The groups are shells around one centre, one inside the other: the same stretched ball of 5 dimensions in 7 sizes.
In the rows, zero is written as 128.
Some rows, each with its group after it:
[201 141 157 120 127 117 162 128 135 126  61 151 143 113 119 123 173 100
 155] -> (3)
[208 147 148 119 133 126 151 140 135 114  74 154 145 116 127 108 150  98
 145] -> (2)
[173 122 150 133 173 154 173 156 132 102  94 153 114  89 121 115 152  90
 120] -> (2)
[183 116 153 107 205 151 168 144 137 129  89 166  97  70 150 113 157 106
 117] -> (0)
[221 135 168  84 191 131 143 135 145 141  77 173 113  96 164 100 147 114
 134] -> (4)
[212 146 135  94 153 130 141 130 135 132  81 173 139 102 157 100 142 115
 132] -> (6)
[213 134 171 111 182 135 153 151 144 119  78 155 114 100 139 103 149  97
 137] -> (6)
[180 124 142  87 177 150 153 125 131 137  97 188 120  89 160 110 146 120
 113] -> (6)
[187 138 123 123 145 136 164 138 129 117  80 156 136  89 133 115 157 103
 131] -> (5)
[179 120 167 122 184 155 166 156 136 106  96 160 109  96 127 111 147  92
 120] -> (3)
[203 141 148 133 142 123 166 145 136 114  65 140 134 100 119 116 166  92
 149] -> (4)
[186 127 165 120 151 127 172 131 135 129  67 153 125  99 120 129 179 100
 147] -> (0)
[194 128 174 106 167 135 158 135 139 127  78 165 121 106 134 116 161 103
 137] -> (1)
[175 117 161 102 184 150 165 134 134 130  92 175 110  88 143 118 158 109
 120] -> (3)
[173 123 137 112 159 137 172 125 129 135  77 165 124  79 137 127 173 111
 130] -> (5)
[186 125 145  90 181 145 155 127 134 139  90 181 117  84 159 111 152 118
 119] -> (1)
[177 134 146 147 125 134 175 147 128  98  76 140 141 109  99 125 167  84
 142] -> (4)
[202 144 160 114 122 120 153 128 134 123  68 158 149 125 122 117 162 102
 152] -> (2)
[189 133 133 114 162 141 161 140 131 120  85 162 126  87 141 111 151 105
 126] -> (1)
[176 135 158 134 111 126 171 131 128 112  70 150 149 122  99 131 175  92
 150] -> (4)
[172 123 168 140 147 139 179 146 132 105  78 145 125 106 100 129 173  86
 141] -> (2)
[191 136 155 141 145 136 167 156 135  97  79 141 131 108 109 114 155  83
 140] -> (4)
[204 136 165 124 155 126 163 146 139 116  68 146 126 105 122 115 164  93
 147] -> (1)
[219 138 162 106 177 125 154 141 144 132  67 154 117  93 145 107 159 104
 144] -> (0)
[177 128 130  90 164 150 152 123 128 135  98 188 130  90 159 110 144 121
 113] -> (5)
[215 139 138  93 180 131 148 134 139 139  76 168 121  82 165 101 149 116
 131] -> (2)
[212 138 147 110 168 124 158 138 140 132  66 153 122  86 144 111 163 106
 143] -> (0)
[186 138 162 138 123 131 166 144 132 101  75 146 144 124 100 121 163  86
 147] -> (0)
[199 134 138  98 164 126 159 122 135 146  69 167 126  81 153 117 168 117
 138] -> (0)
[199 123 158  92 205 143 157 137 141 141  83 173 101  76 162 108 154 114
 123] -> (1)
[203 131 136  90 188 134 156 127 137 148  76 172 114  70 167 109 159 121
 128] -> (2)
[213 143 166 126 134 110 165 135 140 126  51 139 137 111 115 123 180  95
 165] -> (5)
[178 133 140 111 135 137 159 125 128 124  84 170 142 107 131 119 158 108
 132] -> (3)
[202 148 147 114 121 127 148 134 133 115  78 161 153 125 126 109 148 101
 143] -> (6)
[175 126 165 123 155 149 163 147 132 105  94 162 126 112 118 116 150  93
 127] -> (1)
[183 134 127 104 163 153 150 139 129 117 101 177 131  94 151 103 134 110
 111] -> (4)
[159 114 146 122 188 168 171 154 129 104 109 168 107  82 133 113 143  96
 104] -> (5)
[162 120 169 138 148 148 177 148 130 100  89 153 125 111 100 127 164  86
 132] -> (6)
[222 136 169 103 184 125 153 142 146 134  67 155 113  94 148 106 158 104
 144] -> (6)
[197 126 189 108 177 139 158 143 142 121  81 163 113 111 130 113 156  97
 137] -> (5)
[209 141 166 110 141 119 155 130 139 130  64 156 137 115 128 117 166 103
 153] -> (3)
[190 123 180 119 180 143 166 150 140 115  83 156 109 101 125 115 158  93
 133] -> (3)

New rows. What belongs after each?
[191 141 140 126 131 132 160 139 130 111  78 154 144 109 121 115 156  97
 139] -> (1)
[197 140 146 118 130 117 165 123 133 133  59 153 142 102 125 125 178 105
 153] -> (2)
[182 127 176 133 140 128 175 137 135 116  68 146 129 113 102 131 180  90
 151] -> (4)
[203 124 169  93 204 141 155 139 143 138  82 170 101  83 157 107 154 111
 127] -> (3)
[212 147 155 122 130 117 156 138 137 118  63 147 144 116 121 113 162  96
 154] -> (2)
[211 143 152 123 148 122 159 143 138 119  65 145 133 102 127 112 161  96
 149] -> (2)
[162 117 153 128 166 152 177 144 129 110  92 159 117  90 119 124 162  95
 122] -> (0)
[180 113 169  90 206 153 161 133 138 139  93 182  98  81 156 114 155 114
 116] -> (5)
[167 119 152 114 169 151 169 137 130 121  92 169 118  91 131 121 159 104
 121] -> (1)
[203 146 133 120 139 128 155 139 133 117  75 154 142 102 133 109 152 101
 139] -> (6)
[186 119 138  96 207 149 165 136 136 140  88 173  99  59 165 111 156 117
 115] -> (5)
[218 148 142  91 156 129 138 132 138 131  80 173 138 107 158  97 138 114
 134] -> (5)
[202 146 158 129 126 128 154 146 135 103  76 149 147 127 113 110 151  89
 146] -> (4)
[189 138 136 120 149 144 155 147 131 106  92 162 136 103 132 106 140  98
 125] -> (2)
[179 116 167 108 197 154 166 146 137 122  94 169 102  86 141 113 153 102
 118] -> (1)
[190 134 170 132 129 119 172 133 135 120  60 144 137 114 103 131 183  92
 158] -> (4)
[188 126 169 122 150 123 175 128 136 132  61 150 124  99 117 132 186 100
 152] -> (5)
[202 146 136 106 139 134 145 135 132 118  85 168 146 111 142 103 140 107
 132] -> (6)
[196 131 173 117 167 141 157 150 139 110  85 158 121 111 126 109 149  93
 134] -> (3)
[173 125 143 111 167 156 159 142 129 113 101 174 123  96 139 110 142 104
 113] -> (1)
[180 129 129 114 164 142 167 135 129 126  84 164 124  79 141 117 160 108
 125] -> (2)
[213 131 171 105 195 137 154 150 145 125  79 158 106  92 147 103 149 100
 134] -> (6)
[167 123 131 117 173 163 163 149 127 107 107 171 120  86 140 108 138 102
 105] -> (5)
[197 120 188 110 191 135 167 142 144 130  72 156 101  93 132 119 170  99
 140] -> (5)
[198 140 160 133 125 118 168 136 135 116  60 141 141 114 107 125 176  91
 158] -> (2)
[194 141 137  92 134 131 146 116 130 137  81 181 148 110 149 112 151 119
 133] -> (5)
[165 128 144 119 146 157 159 143 126 102 106 173 135 111 125 112 139  98
 115] -> (4)
[219 145 156 107 159 125 148 141 142 124  71 157 130 106 142 103 150 103
 143] -> (2)
[176 116 150 107 203 162 163 150 134 117 104 173 101  77 150 107 141 104
 106] -> (2)
[177 124 174 142 160 148 172 161 135  92  90 145 119 112 103 117 154  79
 132] -> (4)
[161 131 141 137 121 149 168 143 123  95  95 159 147 117 104 122 152  90
 126] -> (5)
[185 133 163 143 128 125 176 142 133 108  65 138 137 112  97 129 178  85
 153] -> (6)
[214 138 163  91 158 117 151 119 141 149  62 168 130 102 149 115 168 116
 150] -> (6)
[176 121 157 131 164 136 181 140 133 121  72 148 115  85 117 130 179  95
 139] -> (4)
[189 141 141 127 126 129 162 137 130 113  75 152 145 110 118 118 160  97
 142] -> (1)
[162 113 172 119 179 162 168 149 132 106 104 170 111 103 123 117 149  95
 115] -> (5)
[204 135 166 126 156 124 166 143 140 121  64 144 124 101 120 119 171  93
 150] -> (3)
[216 144 148  87 159 127 141 126 139 139  76 175 134 104 159 102 146 117
 136] -> (2)
[185 136 154 124 134 139 158 142 131 106  87 160 142 120 118 113 149  94
 134] -> (1)
[164 122 166 130 145 149 171 144 129 103  92 160 129 114 107 124 159  90
 129] -> (2)
[206 125 156  74 217 148 145 134 142 146  92 187  99  76 181  97 139 123
 114] -> (5)
[209 142 147  93 152 125 147 123 136 139  73 172 136 103 151 109 155 116
 140] -> (1)
[162 117 161 136 155 144 182 142 130 111  82 151 120  96 106 132 175  91
 133] -> (4)
[214 143 139  94 154 120 150 121 137 145  65 167 135  92 155 111 162 118
 143] -> (0)
[162 114 161 122 165 146 179 134 130 123  84 162 115  89 120 131 174 100
 129] -> (5)
[167 115 156 101 180 154 165 131 131 129  96 179 113  88 143 119 156 111
 115] -> (6)
[184 115 174 101 192 141 168 132 139 138  79 168 103  85 142 122 170 108
 130] -> (4)
[177 135 155 139 119 133 170 141 129 102  77 147 145 120  99 125 165  88
 144] -> (0)
[185 137 155 141 125 130 170 145 131 102  73 142 142 116 101 123 166  86
 147] -> (0)
[175 131 170 136 126 140 166 145 131  97  86 153 141 129  98 122 157  85
 139] -> (4)
[198 142 119  98 151 135 148 128 130 132  84 174 139  90 157 105 145 117
 125] -> (5)
[195 146 125 109 128 133 149 129 128 121  83 168 151 108 140 108 146 109
 132] -> (4)
[187 127 156 135 169 142 172 156 136 105  81 145 116  92 119 116 159  88
 133] -> (2)
[181 120 146 106 190 148 167 138 134 131  88 169 107  74 149 115 158 110
 119] -> (1)
[182 137 143 110 125 132 157 123 128 125  80 170 148 114 128 120 160 108
 137] -> (2)
[181 124 139 107 172 139 168 129 132 136  80 167 118  77 145 121 167 112
 127] -> (0)
[197 141 151 100 131 127 149 121 132 132  76 173 147 118 136 115 157 112
 141] -> (6)
[202 134 135 103 172 128 161 129 136 141  70 162 121  76 153 114 165 114
 135] -> (2)
